The first 6 rows are patterns. Each new row is the sum of 2 different patterns, raised or lowered, with some noise. Before adding, each is slid sideways (what falls off one end comes back at the other) and multiplied by a number that may be negative. Names go in the order of the patterns.
(in the rows, 128 means zero)
Known rows, each followed by the names of its patterns:
[106 131 160 173 131  96 111 128 106 157  77 159 147 139 124 138 106 117
 137 125 179 112 116 130 139 124 121 165 131 134 123 153 130 162 130 130
 128 130 132  83 133  77]  Pineg
[154  93 135 164 154 123 124 127 127 112 136 110 149 146 146 129 126 119
 122 115 116 105 156 142 164 108 148 141 115 103 129 143 119 169 106 147
 133 143 151 114 126  98]  divub
[122 110 101 136 179 108 102  80 115  77 108 131 132 131 150 142 121 115
 149 167 118  94 136 156 124 132 136 135 139 110 129 124 168 124 128 113
 122 137 133 160 115 111]  vepir
[149 119 101 121 127 148 167 117 124 129 129 135 133 122 127 101 109 133
 179 128 127 106 136 134 161 137 102 124 130 143 140  91 131 158 148  77
 129 127 115 151 142 138]  fozab
[127 130 111 146 145 129 135 138 129 121 148 120 145 111 145 116 135 169
 157 134 159  96 112 135 172 138 141 123 127 139 106 124 125 123 124 106
 119 129 154 129 138 138]  Mupib
[131 124 103 128 124 128 127  93 106 124 128 133 138 133 121 107 121 140
 138 116 128 155 111 122 161 106 128 134 159 133 128 130 127 159  98 131
 124 110 131 154 139 128]  vebe

New rows. What belongs after each?
[124 129 105 115 104 100 166 113 119 136 139 115 102 149 138 138 110 149
 145 138 120 155 107 126 134 113 135  78 107 127 179 142 131  95  94 126
 127 160  80 155 138 114]  Pineg vebe
[187 165 141 182 154 171 227 189 163 158 165 166 105 176  97 159 182 210
 206 165 124 140 152 132 168 139 206 212 157 178 183 129 130 172 174 203
 184 130 181 179 171 174]  Pineg divub
[119 134 114 135  99 135 119  99 107  97  90 142 136 126 102 122 114 114
 124 130 149 120 127 149 116 137 155 112 106 129 142 125 129 127 138 137
  93 126 121 106 129 149]  Mupib vebe
[110  68  83  97 112 147 130 138 103 108  66 119  71  90  97  95 101  78
 135 105 127  80  76  80 104 100  97 116 116 101  91  89  89  96 106  99
 108  85 122 125 127  92]  divub vepir
[135 146 158 159 127 146 173 161 149 184 146 150 159 160 171 166 157 159
 182 133 152 165 137 171 159 177 145 161 183 158 156 174 126 140 134 175
 159 161 150 158 164 130]  Mupib vebe
[156 139 162 167 134 144 124 199 138 183 178 171 131 111 160 150 183 142
 168 124 176 145 145 167 142 170 164 139 132 161 120 167 164 165 141 172
 146 118 138 150 161 145]  Pineg divub
[117 114 130 130 130 101 100 102 144 133 124 121 120 115 128  98 119  93
 120  88 115 125 112 131 107  92 102 132  93  85 101  96 125 119 114 121
 143 113  99  92  95 107]  divub vebe
[120  96 101 104  89 102  89 126 100 142 106 100  92  85 122 117 128 100
  99  97  82  99 101 155  72  97  54  97 100 111 111 130  75 106 118 134
 100 128 127  94  88  90]  vepir Mupib
[107 141 177 124 130 108 132 170 125 133 117 153 168 131  96 109 192 137
 161 137 100 117 109  95 149 200 127 115  79  86 110 126 136 138 130 146
 149 130 153 169 161  75]  vepir fozab
[145 187 149 128 119 165 173 119 109 111 146 154 184 118 145 134 188 160
  99 120 156 164 107 160 153 155 127 118 145 164 131 148 107 124 168 162
 140 138 121 130 132 130]  divub fozab
[162 168 145 133 135 169 130 150 120 177 158 183 142 141 134 136 135  96
 125 127 135 176 149 195 154 104 103 140 135 155 137 146 174 154 151 168
 112 129 122 164 149 133]  Pineg divub
[182 172 136 167 156 141 165 152 154 137 132 147 162 170 182 164 129 166
 156 185 180 204 160 159 182 140 140 183 145 167 151 163 171 182 158 140
 192 128 158 152 132 177]  vepir vebe
[108 143 117 166 140 153 130 168 141 108 161 164 230 154 236 184 144 116
 106 132 170 171 159 153  93 205 147 125 117 158 135 165 155 132 166 101
 168 128 150 139 165 161]  Pineg vepir
[159 119 146 184 159 195 143 139 133 158 148 149 181 126 139 147 171 158
 188 158 150 135 148 168 127 145 110 157 142 176 217 136 128 144 180 140
 178 114 178 194 135 154]  Pineg vebe
[182 168 188 181 173 154 149 184 166 154  90 149 188 179 195 170 142 158
 145 146 176 161 180 171 153 149 172 148 184 155 143 193 133 128 169 215
 138 131 141 149 117 138]  Pineg vepir
[ 76 150 116 134 154 126 134 147 156  53 155 115 117 141 125 157 155 154
  85 161 128 118 145 129 136 135 138 152 129 146 113  96 100 135 177 142
 139 126 152 162 135 129]  divub fozab
[182 196 151 146 192 118 147 166 182 200 144 144 156 194 123 154 184 141
 163 174 187 156 184 153 134 155 154 159 115 128  93 133 157 187 202 160
 124 121 148 149 188 104]  Pineg vebe
[112 122 128 132 157 157  89  53  82 137 122  98 125 111 110 132 129  79
 125  94 151 103  68 112 169 144  96 166  88  70  86 105 131 147 128 134
  93  98 110 103 101 116]  divub fozab
[155 138 144 142 147 148 128 116  90  88 154 138 155 148 136 123 122 126
 121 124 138 142 129 114 154 124 155 118 161 166  94 105 140 147 134 131
 171 132 155 111 135 122]  Pineg divub
[134  95 145 137 130 133 117 117 129 116  92 157 164 117 126  98 102  89
 116 130 136 151 147 143 128 122 167 175 127 108 131 143 127 139 149 140
 131 111 139 128 136 142]  vepir vebe
[147 153 139 146 155 143 128 131 141 121 131 161 176 144 141 128 171 161
 169 150 120 133 140 156 162 122 133 158 163 108 121 151 138 133 167 151
 152 114 120 137 138 158]  fozab vebe
[177 168 157 191 162 177 176 161 166 177 163 146 186 171 190 182 200 153
 175 164 131 168 154 161 143 146 133 169 188 129 170 163 163 175 155 131
 168 161 161 138 187 159]  vepir vebe
[150 136 158 131 147 133 142 122 133 177 156 178 125 178 125 116 125 153
 151 125 135 163 141 167 136 136 130 136 146 166 161 153 160 187 113 132
 136 153 131 141 182 176]  divub vebe
[117 154 181 172 139 119 134 134  94 142 175 119 112  77 121  96 146 142
 151 152 153 151 116 143 168 173 137 121 148 154 152 133 160 126 162 112
 145 172 197 138 169  96]  vepir Mupib
[101 126  97 125 120 122 102  82 106  84 138  90 126 139 117 101 119 120
 102  99 144  83 129 156 110 113 116 132 110 104 104  92 164 100 147  94
 115 127 125 102 113 128]  divub vebe
[163 143 146 156 146 149 153 120 156 132 158 163 173 151 141 174 166 160
 152 193 165 117 178 183 192 160 216 163 167 134 168 126 154 200 191 141
 156 129 164 157 179 165]  vepir Mupib
[179 122 140 172 138 129 148  95 127 154 170 140 128 102 137 144 114 129
 124 125 131 119 145 146 149  99 140 139 146 127 118 123 137 152 143 135
 122 120 170 124 125 107]  fozab Mupib
[126 165 102 130  74 148  92 103  98  95 121 161 146 114 124 119 191  89
  77 120 149 109 139 137 121 135  69 132 124 155 108 123 113  91 126 122
 154  95 104  93 102  95]  Pineg vepir
[159 148 109  97 145 170 110 129 114 164 126 139 148 121 134  88 145  93
 166 147 143 108 115 131 130 139 119  96 137 123 116 133 170 101  96  74
 106  63 130 140 154 114]  divub vepir
[144  84 158 158 147 140 124 181 119 153 163 150 108 136 127 146 150 173
 149 152 185 146 218 184 150 127 110 140 169 169 170 173 118 180 140 137
 117 172 148 137 179 143]  Pineg vebe
[104 101  67 117 160 129 110 100 104 110  77 109  89 119 116 104 100 103
 117 100 104 103  86 128 103 144 103 121 122 103  86 102 129  92 149  78
 130 102 120 150 117 107]  divub Mupib
[133 122 127 100  93  99  91 136  85  96  96 145 126 102 134  98 126  52
 125 122 135 136 159 158  89 140 102  63  78 124 125  95  79 133 132 123
  70 101  93 103 107 112]  divub vepir
[172 107 130 134 107 127 177 158  80 138  90 134 161 144 133 155 131  78
 125 130 155 146 121 102 133 133 140 134 125 169 104 160 157 174 106  94
 109 166 152 161 156  84]  Pineg fozab
[139 123 103  90 159 134 139 121 110 163 100 112 126 186 141 152 135  65
 132 140 147 149 198 152 129 107  89 122 122 133 138 105  95 144 157 150
 127 125  75 124 125 143]  vepir fozab
[115 127 107  90 104  66 112  62 108 111 143 153 112 107 109 111  89 135
  54 135 134 139 112 108  80 108 118  82 174  99  70 130 120 100  76 141
 111 113 106 107 139 137]  Pineg vebe
[128 105 169 124 134 124 100 123  73 126  84 112 133 111  99 111 137 111
 111 129  98 130 111 141 129 110 114 117 105  99 113 123 139 124 114 115
 128 141 120 118 154  78]  divub Mupib
[ 91  92 114  96 135  50 155 118 134  86 133  75 104 155 130 163 120  63
  94 123 142 109 155 103 110 114 113 103 133 100 106  87 100 110  88 111
  69  97 108 139 135 127]  Pineg Mupib
[152 141 159 125 131 102 114 137 150 134  97  96 142 160 194 144  85 115
 134 132 165  62 156 173 160  79 140 116 110 161 141 174 141 115 107 132
 127 146 192 124 131 130]  Pineg fozab
[138 122 132 139 131 175  85 147 135 149 132 120 107 110 156 104 138 162
 190 124 171 152 129  98 104 119 176 162 150 151 113 167 105 110 117 119
 148 166 174 112 154 105]  Pineg divub
[126 114 119  77  82 101 145  93  93  62 137 119 165  96  98 113  94  96
 116  84  99 165 105  71 110 114 112 114 113  85 148  65  86 130 125 117
 137  93  99  92 109  96]  divub fozab
[ 87  83  91 112 125 115 103 110 115 148  86  69 100 124 107 115 117 121
 123 109  87  93 106 119  92  85 113 132 107 120 105  67 120  84  85 103
 125 102  89  93  80  97]  divub vepir
[147 167 114 135 144 104 140 136 197 125 123 136 141 159 100 163 131 120
 131 174 143 157 137 130 110 134 129 100 136  62  96 132 155 172 144 113
 115 113 109 164 106 146]  Pineg vebe
[ 55  48  75 103  78  98  88 106  88  85 112 125 123  63 144 140  90  70
  64  99 133  94  96 107 104 132  67  66  82 107  88 141  95  75  92  37
  82 109 139  69  77  59]  Pineg vepir
[ 96 128 141 176  93 137 122 109  98 131 131 129 134 128 118 136 130 106
 109 112 121 137 133 156 126 134  93  99  71 149 138 100 119 116 114  77
 119  86 149 111 134 116]  divub vepir
[153 160 135 150 117 163 147 145 133 105 151 136 155 125 165 151 103 112
 145 140 139 145 158 122 162 114 142 115 152 140 119 125 146 128 183 132
 127  83 150 117 137 151]  divub Mupib
[110  90 115 110 113 159 146  95 105 128 101 145  66 116 135 119  78 124
 141  89 168 126 104 119 116  97 113 121 150 147 123 102 109 106 127 122
 120 126 102 111 142 148]  divub fozab
[ 68  92  88  99  67  89  66  90 111 108  91  54 134  89 154 108  87  40
  47 108 126 106  82 107  92 138  46  63 121  95  84 123  85  76  90  31
 114 125  95  84  84  71]  Pineg fozab
[150 186 105 124 132 142 111 122 143 183 148 144 144 186 139 168 191 122
 111 148 154 155 175 163 153 142 101 158 150 181 146 143 135 150 157 178
 192 136  91 145 137 147]  vepir fozab
[ 75 104  82 116 103 127 127 148 122 119  92 145 161 117  94 131 186 121
 166 150 129 114  77 125 146 175 124 143  91 159 114 117 149 118 103 136
 118  93 136 138 117 113]  Pineg vepir
[113 101 118 167 110 193 122 129  97  95 134 139 133  99 158  70 166 117
 124 108 120 109 139 119 116 108  92 143 143 120 109 116 121  79 108  97
 146 107 144  77 132 130]  Pineg divub
[141 123 141 139 147  96 124  77 118 145 175 192 147 109 113 136 130 174
  86 169 179 140 134 173 105 133 156 162 196 127 134 142 173 117 135 175
 129 148 153 173 145 177]  Pineg vebe
[ 88 117 118 147 101 119 120 118  78 106 144  90 141  99 147 118 124 131
 100 129  69 132  81 101 138 148 114 107 112 109  81 115  97 126 126  98
  97 105 101 109 108 104]  divub vebe
[120 104 153 127 168 172 111  83  79 102 122 145 172 120  74 115  85  57
  92 130 118 144 154 129 119  69 154 172 111  82 134 158  89 125 126 134
 115 103  98 118 163 120]  Pineg vepir
[158 157 139 167 156 146 153 146 119 147 123 133 146 154 127 141 127 156
 157 173 146 109 136 160 164 142 120 169 151 154 138 128 144 140 189 162
 154 161 139 154 114 147]  fozab vebe
[170 207 133 132 140 146 136 145 194 150 139 130 175 146 148 161 150 114
 163 147  98 120  94 121 143 171 154 172 113 130 159 121 144  89 167 157
 155 160 151 129 133 154]  Pineg vebe
[149 131 143 164 179 145 118 151 185 147 117 171 155 124 166 146 160 132
 149 126 154 156 143 179 145 153 143 161 145 151 164 169 152 139 163 173
 187 163 213 182 152 151]  vepir vebe
[148 210 148 152 134 183 134 136 134 104 130 140 102 115 168 169 134  96
 105 146 136 131 127 144 132 144 106 166 156 145  95 132 134 132 140 146
 111 142 183 136  96 140]  vepir fozab
[107  92 110 154 100 141 171 134  76 135 144 163 118 169 126 135 131 134
 102 109 116 129  94  80 112 169 126 125 110 131 123 105  89 134 129 119
 117 108 135 137 137 130]  divub vepir
[108 116  91 110 137 119  97 100 127 100  89 118 143 115  68  75  96  54
  98 130 120 109 129 115  81  98 121 136  99  57  98 126 106 118 120 120
 112  79 103 115 145  96]  vepir vebe
[142 102 124 126 108 115 103 117 109  98 141 165 126  99 113 116 133 132
 108 143 151 116  89 160 109 142 136 146 128  99 141 142 159 116 150 118
  68 145 171 179 137 170]  vepir vebe
[152 165 175 150 119 183 176 128 137 152 154 159 137 164 140 164 129 122
 130 150 171 160 164 169 164 172 115 151 134 167 138 147 163 166 165 134
 171 103 183 126 154 169]  divub Mupib
[ 99  89 123 105 115 120  83  85 114  69  87  82 145 115 130  83 116 132
  62  75  95  99  90 155  85 112 106 107 100  84  91  72 119  40  90 127
 122  98 103 102  91  66]  divub vebe
[138 165 145 109 144 160 151  77 147 144 123 158 154 146 149 139 105 138
 123 164 160 129 158 153 137 160 118 118 138 139 125 147 176 132 139  98
 137 137 161 141  95 123]  fozab Mupib
[182 132 208 120 151 139 172 136 189 155 152 190 128 175 189 129 131 164
 195 122 159 146 160 136 136 117 152 151 152 138 144 198 169 206 184 159
 120 112 137 199 185 156]  Pineg Mupib
[130 167 150 147 143 161 160 150 134 169 144 168 138 108 121 148 155 166
 169 171 156 155 125 154 134 161 138 166 148 168 182 121 161 127 198 144
 150 145 133 191 130 181]  divub vebe
[ 94  49  96 132 110 152 118 143 114 118 154 139 104  58 145 114 122 150
 144 117 121  97 117  97 160  98 134 115 126 128 119 138 102  88 101  80
 114 136 192  82 111  82]  divub vepir
[ 87  96 118 146 112  86 105  83 154  81  76  99 104 114 110 138  86 146
  89  75  78 135 106 108  96 114 103 124 110  82  76  99  95  94 116 155
 101 108  45  84  38 110]  divub vepir
